Every row belongs to one group in each of 4 separate groupings. Each group adds its own fixed numbers to the row, and there is some noise. The rows also spread widely along 11 directions, which tell nothing about the answers.
In the rows, zero is written as 128.
Known rows, each followed by its group in each grouping:
[ 45 164 126  75 147 171  88 130 116 130  88  92 141 123 122 120 148 157
 118 151 110 132 115 121  91 108 143 158 163  95 141 137 145  70 116 149
 146  97 155] | (1) J4 J966 J
[151 130  98 142 123  79 137 117 170 140 118  91 104 118 130  98 120 115
  85 126 119 135 136 160 134 182 149  86 115  99 115 141 115 165 133 153
 155 133 131] | (2) J926 J966 G
[177 112 140 180 118 129 161 116 121 140 138 195 165  54  83 135 115  98
 124 143 125 132  99 140 187 143  88 125 118 138 113 149  77  97 125 129
 112 189 176] | (0) J926 J308 K
[133 122 124 183 101 153  90 107 107 127 149  80 122 119 148 145 149 120
 128  81 143 142 121 125 111  41 132 146 160 109 114 124 135 147  92 127
 107 108 136] | (2) J365 J752 J
[148  91  94 152 157  90 111  94 181 104 150 111  76 106 119 143  67 165
 122  66 171 116 126 160 140 102 101 106 114  98 132 102 135 143 105 147
  99 132 104] | (0) J704 J485 M
[241 155 116 204  90 136 150 129  75 150 163 212 163 132 143 165 112  92
 127 153 113 190 103  90 147 151 181 135 155 100 102  98 105 126 142 138
 124 165 147] | (1) J704 J308 G
[201 124 115 188  94 124 123 148 105 139  93 151 139 161 179 127 107  87
  82 153 105 137 126  65 133 150 138 130 154  88  96 125  93 134 105 108
 113 157 152] | (0) J4 J485 X
[ 85 118 106  95 137 131  74 138 121 115 110  92 105 167 165 125 122 150
 117 113 128 116 137 111 106  87 137 126 155  91 125 107 146 139 100 116
 137  91 113] | (2) J365 J959 X
[146 164 121 170 100  95 153  92 175 132 102  77 115  98 116  64 119  99
  59 129 117 140 171 175 100 160 163  91 119 124 120 153 105 186 126 157
 143 125 131] | (1) J828 J752 K
[134 141 139 169 123 117 131 130 211 133 142 122 166  55  68  96 112 103
 132 103 129 110  85 192 154 181 110 110 118 119 122 139 127 141 170 176
 125 106 160] | (2) J828 J959 M
[120 149  90 136 106 125 151 118 203  82 108 112 153 106  78 124 101 157
 135  78 134 111 134 133 129 100  92 184 123 103 165 119 197  75 151 130
 120  96 170] | (1) J704 J752 J
[ 75 179 109  59 140 141 138 139 111 134 110 117 170 146 119 125 166 141
 131 167  70 144 106 143 112 187 196 160 146 107 138 129 156  84 172 161
 183  91 150] | (1) J926 J966 J
[165  85 118 165 124 114 132  75  94 123 101 116 112 106 156 138 108 140
  75 128 137 115 148 116 133 108 113 110 125 108 125 158  94 116  83 114
  98 199 137] | (0) J4 J959 X
[162 128 124 199  66 144 158 108 114 111 136 125 130 152 131 155 155 101
 135  91 146 164 161 104  99  25 121 165 157 145 122 121 141 143  98 101
 100 102 157] | (0) J704 J966 J
[ 89 190 147 135 142 158  92 106 139 127 138 136 134  76  83 114 118 120
 138 129 144 164 112 172  91 106 167 130 166 107 133 108 128 130 128 188
 129 100 121] | (1) J4 J752 K
[140 109 133 133 147 168  88 152  62 135 150 218 151 131 130 182 105 139
 167 142 133 140  68  71 160  85 108 154 162 102 115  87 107  80 105 117
 100 147 144] | (0) J4 J308 M
[151 125 110 143 111  81 174 114 166  87 129 138 153 147 122 133 137 112
 142  96 109 115 131 156 130 186 143 127 114 140 153 108 163 154 184 135
 126 112 114] | (0) J4 J959 K
[186 119  96 161 129 109 152 129 131 153 147 151 115  77 102 123  93 117
  97 149 122 154 126 107 179 149 105 121 105 107  93 161  85  99 107 129
 124 209 182] | (0) J828 J752 G
[146 146  73 122 142 115 137 121 165 134 124 125 112  88  83 109  60 163
  87 138 132 149 134 111 151 142 123 156 109  57 128 141 136  47 129 147
 137 167 184] | (1) J828 J485 X
[ 78  94 115  87 147 106 164 106 110 143 137 133 102 122  95 126 153 144
 126 143 123 139 180 148 137 106 109 123  99 176 131 157 113 119 104 101
 160 148 137] | (1) J828 J485 G
[135 137  80 132 130 109 132  91 133 136 154  39 105 108 114 123 152 130
  91 110 119 169 135 153 131 114 156 138 115 100 115 181 133 107 108 155
 151 158 158] | (0) J926 J752 M
[177 120 112 169 116  75 152 130 159 130 129 134 137 138 141 121 130  89
 116 126 101 128 122 157 137 224 152  96 111 135 123 118 128 182 166 141
 148 124 108] | (1) J4 J485 G
[173 126  78 133 119  73 149 181 168 143 174 162  98 154  95 109  97  88
 128 148 124 190 147 118 165 174 134 123  93 124  92 115 119 144 143 125
 174 133 143] | (1) J828 J485 M
[156 163  90 110 131 103 150 159 196 137 126 154 136  72  68  88  75 114
  98 170 111 161 125 133 177 219 123 132 100  95 106 164  91  77 140 160
 154 186 194] | (0) J704 J752 J
[158 157 120 159 125 144  91 145  97 147 106 142 136 158 176 136 117 113
 107 150 107 145  99  93 104 151 175 126 176  79 110  90 124 137 125 145
 130 114 119] | (1) J4 J485 G
[170 143 124 157 144 109 130 116 181 128 134 176 152  48  82 108  55 138
 110 124 133 108  85 164 164 207 133 102 120  76 126 107 110 115 168 188
 112 159 145] | (2) J828 J959 K
[105  79 135 118 153 157 100 141  77 155  85 100 166 127 190 136 161 141
  90 152  58  49  75 102 163 182 109 122 142 123 104 168  99  90 102 101
 126 151 152] | (0) J828 J485 X
[113  98 102 142 135  94 105 143 188 135 151  64  90 122 114 108 145  96
 122 109 129 140 127 160 143 142  95 114 101 133 100 159 122 149 109 129
 149 126 138] | (0) J4 J485 J
[ 95 142 141 111 106 147 149 138  80 151 109 129 172 153 142 120 198 106
 122 159  69 124 136 114 123 144 166 134 151 165 116 155 116 144 131 109
 161 112 151] | (2) J828 J752 G
[154  79 103 148 157  70 102 139 164 148 155 139  63 104 116 114  89 107
 111 136 152 148 140 153 161 164  93  71  92 126  95 128  89 165  97 130
 147 172 106] | (1) J4 J485 G
[156  53  90 130 113 107 147 115  87 115 129 114 155 149 157 173 168 149
 123 110  98 100 121  85 175 141 101 161 106 130 136 160 156  74 129  87
 133 183 155] | (2) J4 J959 J
[188 158 120 212  97 142  71 133 103 155 146  68 114 130 188 117 143  74
  77 122 111 171 110 122 103 119 185 104 171  88  78 124 105 180  94 157
 132 124 117] | (1) J365 J752 K
[159 131 122 188  94 139  66 181 151 147 144  69 139 162 169 116 167  62
 116 107 108 142  90 121 124 133 143 116 167 109  77 126 137 175 114 136
 149  80 133] | (2) J704 J959 M
[142 102  81 123 143 130 104 137 108 156 112  78 125 103 145 127 141 140
  76 151  94 123 112  92 171 140  96 138 120  93 103 186 127  54  88 113
 155 197 181] | (1) J926 J752 G

New rows, each followed by its group in each grouping:
[107 130 127  83 175 100 144  55  87 136 101 158 101  98 127 127  90 181
  90 162 132 134 156 167 106 170 187  85 125 109 152 123  84 134 119 167
 132 178  92] | (1) J4 J485 G
[160 120 140 205  76 138 116 166 133 110 151 153 167 165 152 152 152  68
 173  90 122 131 105 124 119  93 117 145 159 149 114  76 162 181 147 106
 114  56 118] | (1) J365 J959 J
[147 136 135 168  80 137 155 121 131 130 100 138 144 131 125 112 137  93
 102 136 121 141 153 119 122 101 116 134 140 149 116 145  95 145 101 103
 118 130 165] | (0) J704 J308 J
[139  85  66 135 124  78 125 133 150 127 144  44  92 169 164 125 151 130
  98 104  98 122 142 128 139 154 131 118  93 116 111 152 164 141 128 109
 166 119 124] | (1) J828 J966 X
[188  85 111 179  95 110 139 101  71 139 163 147 106 124 133 154 139 105
 110 132 146 180 159  97 153  78 128 135 119 133 100 153  91 138  79 105
 125 200 146] | (2) J4 J752 J
[ 96 147 137  83 151 151  98 199 122 147 105 197 155 132 110 116 110 107
 138 185 101 130  86 105 152 157 115 125 159 111  97 108  90 100 122 135
 145 109 158] | (0) J926 J966 M
[ 70 109 105  54 182 122  96 185 175 146 118 136 117 115 108 108 116 139
 134 159  99 105 105 131 170 191  84 114 120 126 108 144 110  88 113 128
 162 135 149] | (0) J704 J485 G
[147 127  69 137 105  85 144 124 180 100 123  87 109 136 106 112 121 129
 104 103 129 146 166 113 134 121 109 155 103 109 142 145 171 103 131 116
 148 141 153] | (1) J4 J752 K
[106 119 133 155 111 120 156  97 181 124 135  87 121  85  79 107 164 101
 123  94 135 136 164 182 126  92  92 128 117 176 129 173 121 139 104 127
 130 120 155] | (0) J704 J485 K
[115  82  95  89 156  98 132  76  75 124 157  92 117 150 158 171 167 175
 125 112 102 123 121 146 140 167 183 131 110 119 141 142 141 119 136 141
 152 159  99] | (2) J4 J485 J
[148 195 100 144  78 109 204 143 204  93  87 169 175 158  74 109 105 104
 145 117 118 148 155 104 106 143 129 185 138 111 164 100 175 106 193 123
 118  79 185] | (0) J4 J485 G
[120 134 156 169 125 136 115 108 126 160 148 157  97  76  79 111 126  86
 128 141 173 188 154 156 117  69 119 102 147 141  99 138  68 165  78 146
 125 143 140] | (2) J4 J485 G
[150 138 118 140 146 108 113 124 158 135 147 154 110  95 112 116  90 124
 110 133 132 145 119 164 140 180 149  99 127 108 115 108 107 140 129 170
 144 140 109] | (1) J704 J485 K
[152 119  84 123 147 118 136 113 162 123 128 129 122  84  97 131  80 161
 103 124 130 129 123 120 168 144 102 149 111  79 128 155 121  51 114 140
 119 181 177] | (0) J704 J485 X
[113 162 116 128 130 132 129 111 205 109  79  80 160  78 106  93  98 144
  94 111 111  87 108 163 121 176 122 131 137  86 147 153 145  93 148 167
 116 116 168] | (0) J704 J959 X
[125 107 113 149 115 152  51 187 106 141 135  99  92 185 183 130 147  84
 120 133 120 148 130  72 122  54 110 128 169 122  67 121 115 160  48  82
 142 101 128] | (0) J704 J752 X
[114 161 146 188  92 133 156 110 198 107 140 131 148  92  51 115 140  72
 169  86 156 156 141 181 103  76 102 155 139 157 140 129 144 153 143 137
 108  68 159] | (0) J4 J485 X
[114 160 122 161 128 129 127 107 180 131 158 104 111  91  81 116 113 121
 146  90 152 152 112 175 109  93 127 121 131 115 126 117 135 155 136 157
 115  89 142] | (0) J828 J308 G
[159 109 122 195  92  81 174 124 183  93 156 127 149 144 119 133 145  81
 162  68 113 101 125 177 141 157 123 120 105 170 126 107 160 211 173 113
 120  71 108] | (0) J828 J752 X
[172 140 137 170  95 146 149 116  82 122 121 173 168 133 148 150 134 104
 121 140 105 134 123 108 131 125 160 140 160 131 115 124 106 133 119 119
 110 141 143] | (0) J704 J752 X
[108 152 146 128 101 136 144 129  94 163 103 116 148 134 127  99 187  74
  93 188  90 170 158 142 110 159 168 124 140 161 105 176  82 142 114 130
 170 136 154] | (1) J4 J485 J
[120 152 104 117 144 126  77 162 180 138 100 128  85 110 118  85  60 130
  89 153 151 149 139 117 115 121 109 101 147  77 105 111 112 123  88 147
 144 130 139] | (1) J704 J959 G
[136 129 137 180  93 112 121 152 194 134 154  72 157 123 121 109 195  57
 138  90  98 128 105 188 135 173 134 106 134 162 105 152 138 196 153 154
 155  62 136] | (2) J704 J966 M
[ 73  84 183 136 148 138 102 106 128 140 118 115 169  58 114 118 190 104
 131 128 108  69  93 201 151 174  99  82 132 184 124 169  93 151 120 147
 132 138 120] | (2) J4 J959 K
[ 66  90 149 123 140 150  96 112 125 123 112  89 159  88 119 131 188 135
 136 103 108  71 104 152 142 113  84 132 139 160 138 164 136 111 108 122
 126 123 139] | (2) J4 J752 K
[ 94  68 149 108 188 109  83 133 123 163 170 157 100  73 117 132 128 124
 146 139 131 113  98 187 178 171 106  59 111 153  94 136  62 166  99 144
 142 159  97] | (2) J365 J485 G
[168 105  86  92 148  78 121 151 113 121 132 184 119 166 150 141  79 147
 115 155 118 138 120  90 160 202 160 110 116  79 122  96 117 121 145 137
 149 168 113] | (2) J4 J959 M
[151 131 102 157  93  98 160 103 167 134 146  76 117 127 103 108 162 100
  99 103 124 167 170 158 126 124 148 130 117 140 122 170 128 148 122 140
 153 128 155] | (2) J704 J485 M
[126 100 179 139 122 145 157 103  46 132 124 225 161 108 116 156 151 100
 144 164 129 136 143 131 137 100 121 115 147 190 122 129  67 138 100 107
 108 173 125] | (0) J4 J959 K
[161 125 110 187 118 150 120 144 144 149 141  94 171  97 130 135 144 103
 117 113  86 110  67 116 164 164 112 160 135  98  99 162 137  79 139 133
 119 136 189] | (0) J828 J485 X
[108 125 166 136 123 133 141 115  97 108 133 215 134 129 104 147 119 109
 171 136 151 140 141 145 112  84 131 121 149 169 129  84  95 179 116 119
 104 106 100] | (0) J4 J752 J
[120 122 161 178  72 148 181  88  76 113 112 138 180 160 138 156 211  84
 151 111 106 127 157 134  96  74 143 161 159 195 143 141 132 159 127  90
 107  91 137] | (0) J4 J485 X
[164 177 151 215  80 143 119 118 144 113  75 126 158 142 163 112 117  86
 110 107 123 113 113 120  72 115 157 118 188  99 127  84 128 198 134 142
  83  74 122] | (0) J4 J752 G
[ 68 120  99  69 170 121  93 115 155 115 146 108  83 103  92 120  99 167
 130 123 154 145 147 166 123  96 122 120 118 112 135 131 143  99 100 147
 155 126 116] | (1) J704 J959 X
[130  93 131 146 133 123  86 221 171 131 140 199 140 127 114 119 105  78
 160 133 122 111 100 107 181 142  44 120 132 145  93  91 114 135 117  95
 137 101 136] | (1) J365 J485 K
[ 68 138 117 124 138 129 102 133 178 121 167  81 111 116  84 115 141 116
 160  93 141 144 125 183 109  90 121 132 126 137 124 121 171 146 136 142
 155  63 122] | (1) J828 J959 X
[141 131  86 141 140 108  86 159 160 136 198  90 100 144 122 134 136  91
 152 110 120 172  84 156 150 147 155 120 121  97  91 115 144 153 139 148
 164  99 119] | (0) J926 J308 X
[162  88 107 122 151  92 155 148 144 133 183 209 130 100  86 154 110 117
 168 139 121 142 104 144 206 184  95 111  89 154 110 129  98 114 139 119
 139 179 142] | (0) J704 J308 G
[ 69 110 140 105 145 108 152 150 196  94 110 204 141 117  62 127 104 125
 190 106 147  90 132 155 140 121  52 132 120 173 155  91 141 137 147 102
 111  80 128] | (0) J4 J485 G
[133 115 106 150 132 159 118 110 135 126 137 118 127  84  99 151 122 155
 121  97 144 130 119 107 148  59  78 171 140 103 130 147 139  47  89 124
 101 159 181] | (0) J704 J485 K
[165  78 156 226  89 123 172  56  96 114 119 115 171  92 150 150 170 110
 111  82 111  70 130 171 133 111 117 115 123 183 136 152 129 176 123 105
  94 131 119] | (1) J828 J752 X
[117 145 147 162 141 131 113 154 186 157 188 176 126  61  44 112 110  85
 177 120 154 164  97 182 153 129 105 114 127 135  96 111 105 153 138 164
 136 101 147] | (2) J828 J485 G
[ 72 161 151  56 162 123 131 146 120 158 105 201 141  98  88  92 126 116
 121 212 104 152 132 159 133 215 165  83 137 136 117 139  57 136 134 170
 168 146 138] | (2) J4 J966 G
[121  70 101 131 145 140  82 122 100 125 118  73 154 140 180 172 166 169
 125  91  90  65  66  98 156 146 110 161 138  90 135 140 170  73 127 117
 122 139 140] | (2) J4 J485 J
[ 84 152  98  45 186 127 111 106  96 141 183 169 103 108  83 142  90 186
 148 155 133 176 112 148 141 139 200 131 121  78 131 109 116  90 141 173
 158 145 121] | (2) J828 J308 X
[204  88 136 204 118  87 172 120 156 128 117 207 151  81 110 135  90  94
 125 125 129 101 111 144 179 194  78  96 107 146 119 125  81 152 142 121
  92 180 141] | (0) J4 J485 G
[134 119 133 148 151 160  86 109  49 176 194 118  94 119 150 168 169 108
 135 143 130 198 111 138 123  81 175 112 164 131  77 140  79 145  68 150
 138 158 114] | (0) J704 J485 G
[110  53 121 123 174 103 123  66 110 124 118 112  92  88 141 154 120 175
 109 104 144  80 129 155 146 120  87  92 109 135 141 147 100 124  86 119
  99 183 107] | (0) J4 J485 G
[172  66 115 166 132  99 134 132 130 117 147 169 112 130 146 166 113 125
 142  98 138 107 118 124 165 127  83 103 122 141 112 104 119 154 110 106
 105 146 114] | (0) J704 J966 G
[149 147  66 104 133  92 153 121 124 104 182 100 126 189 146 158 140 148
 145 100  92 157 113 128 121 180 215 152 117  92 137  91 193 127 193 155
 156 106 105] | (0) J828 J959 K
[129 109 119  89 163 137 134  93  31 137 158 176 143 130 135 184 142 165
 140 156 109 153  99 111 153 136 170 139 134 119 134 132 100  80 125 137
 127 187 131] | (0) J4 J308 M
[118  62 110 168 143 132  91  99 109 146 169  13 100 117 165 160 192 135
 115  70 116 109  97 148 141  78 100 120 121 135 101 175 139 133  82 124
 120 128 135] | (0) J828 J966 M
[106  97 112 134 126 121  82 141 158 118 152  96  92 148 134 134 148 128
 139  83 146 128 136 135 123  71 105 120 142 128 114 111 152 157  93 120
 137  83 110] | (2) J704 J966 K
[122 100 112 156 106 102 137 154 217 117  97  70 136 115 121  94 153  93
 112  96 105  81 135 144 151 148  51 117 112 161 118 171 140 149 115  98
 134 112 162] | (0) J704 J752 G
[171 120 145 193 117 139 103 180 156 157  88 170 144 106 135  94  77  85
  90 149 119  99  92  96 159 152  73 105 148 104  80 119  69 141  99 118
  98 133 167] | (0) J828 J485 M
[163  88 105 130 157 103 114 145 100 152 192 159  91 124 139 163 130 113
 140 145 122 168 110 133 170 155 136  96 117 131  84 128  89 143 103 135
 145 175 117] | (0) J704 J966 G
[125 101  83 121 149 132 110 117 116 110 113  94 131 154 162 170 130 182
 130  92 112  92  97  79 135 109 106 170 141  78 150 118 180  63 126 111
 106 134 147] | (0) J4 J485 G
[ 76 116 118 126 130 132 110 168 212 119 145  94 149 103  76 115 162  99
 163  97 112 109 110 173 152 132  68 149 120 160 124 151 171 108 139 120
 158  68 157] | (1) J704 J485 X
[142 121 110 139 116 101 143 174 161 151 190 114 133 125  99 125 184  57
 152 144  92 180 116 161 170 192 129 121 103 170  80 169 107 148 140 138
 179 129 159] | (0) J704 J966 J
[177 150 137 200  68 159 154 148 133 134 105 140 194 133 135 134 154  77
 118 126  93 132 108  97 134 134 121 170 162 129 109 138 125 110 133 115
 111 115 190] | (0) J704 J485 J
[110 124 149 116 155 127 156  79  95 121 140 202 137  84  84 152 120 142
 150 137 141 140 133 163 133 123 140 126 132 149 145 117  95 115 126 148
 110 159 120] | (0) J4 J485 K
[127 103  96 134 170 111 107  76 155 130 133 106  99  49  93 130  84 178
 104 107 155 121 110 158 151 126  91 111 103  85 145 151 123  79 111 156
 116 185 144] | (1) J4 J308 G
[ 48 161 154  65 169 154  83 175 180 121  78 184 154  87  90  91  76 141
 141 166 115  83  90 150 133 173 101 113 158 115 122 101  98 117 123 154
 127  91 137] | (0) J704 J752 J
[145 150 108 129 116 109 144 113 164  96 113 134 166 138 132 134 113 149
 126 100 101  99 110 147 125 190 176 134 144  87 154 101 169 129 182 162
 125  86 126] | (2) J704 J966 X
[132 151 162 130 125 153 133 119 109 143  81 203 177  96 117 116 102 132
  99 164 115 111 116 129 133 162 149 117 169 114 127 120  73 118 121 154
 112 137 151] | (2) J704 J485 M
[172 141  69  98 161 120 128 127 101 117 190 196 108 139 114 184  73 177
 155 126 133 183 105  91 159 137 176 168 133  62 129  77 144  57 143 157
 129 170 128] | (0) J704 J485 K
[159 117 142 150 135 131 117 147 112 155  83 172 162  89 149  99  89 111
  73 185  90  87  94 125 163 220 125  87 132 108  96 141  71 121 123 134
 132 172 148] | (1) J828 J959 X
[ 47 144  94  69 145 119 125 120 156 101 134  64 105 178 129 132 149 168
 153  89 114 123 131 152  86 105 162 152 132 113 149  99 188 141 151 141
 146  44 113] | (0) J828 J966 J
[178  99  63 119 126  63 169 143 180  95 118 135 154 154 129 137 100 145
 120 109  89  96 104 105 184 232 110 144  83  96 152 129 160  90 189 117
 132 153 156] | (0) J4 J308 M
[101 140  99  64 149  88 154 131 145 136 105 136 130 133 113  89 106 154
  89 168  91 125 145 148 139 217 163 103  98 116 136 141 109 121 154 145
 173 135 137] | (1) J828 J308 M
[158  93 120 194 138 154  35 193 149 156 169 130 111 105 142 144 115  85
 145 113 145 139  66 110 161  95  63 111 156 106  68 105 127 130  79 123
 126 125 134] | (1) J704 J959 G
[104 133 112  86 154 125 130 123 131 131  88 117 152 117 134 119 130 147
 105 155  90 104 110 125 135 198 135 123 131 103 138 151 123  87 142 145
 137 159 154] | (0) J4 J959 G
[ 52 116 162 106 136 165  81 166 167 117  34 134 185  93 120  87 137 130
 114 137  98  27  98 112 140 143  46 131 159 136 138 143 125  99 111 107
 118  99 163] | (2) J4 J752 K
[ 97 158 154 104 130 131 138 121 127 152  87 171 131 102 109  81 119 110
  93 189 116 143 161 160 109 158 148  80 142 151 121 137  63 160 106 142
 153 132 130] | (1) J704 J308 G
[107 101 115 118 171 146  48 134  92 146 156  79  93 118 167 149 129 145
 121 116 124 132  90 121 140  89 126 112 150  97  94 133 104 124  69 141
 123 142 118] | (0) J365 J752 M
[101  96 157 155  91 119 180 105 126 102 107 153 168 114  93 126 189  90
 145 113 116 104 171 156 131 101  80 135 117 223 150 155 131 152 127  87
 129 116 134] | (1) J4 J752 K
[ 72 121 137 104 149 122 173  93 174  90  82 157 204  82  77 140 139 170
 165  98 101  45 102 178 141 185  91 150 119 155 197 125 179  80 196 135
 112  99 141] | (1) J4 J485 G
[109 133 127 136 117 135  84 201 160 133 114 107 147 152 141 101 158  62
 131 149  87 123  99 111 139 166 108 128 147 131  89 143 123 145 121 112
 153  94 154] | (0) J4 J752 X
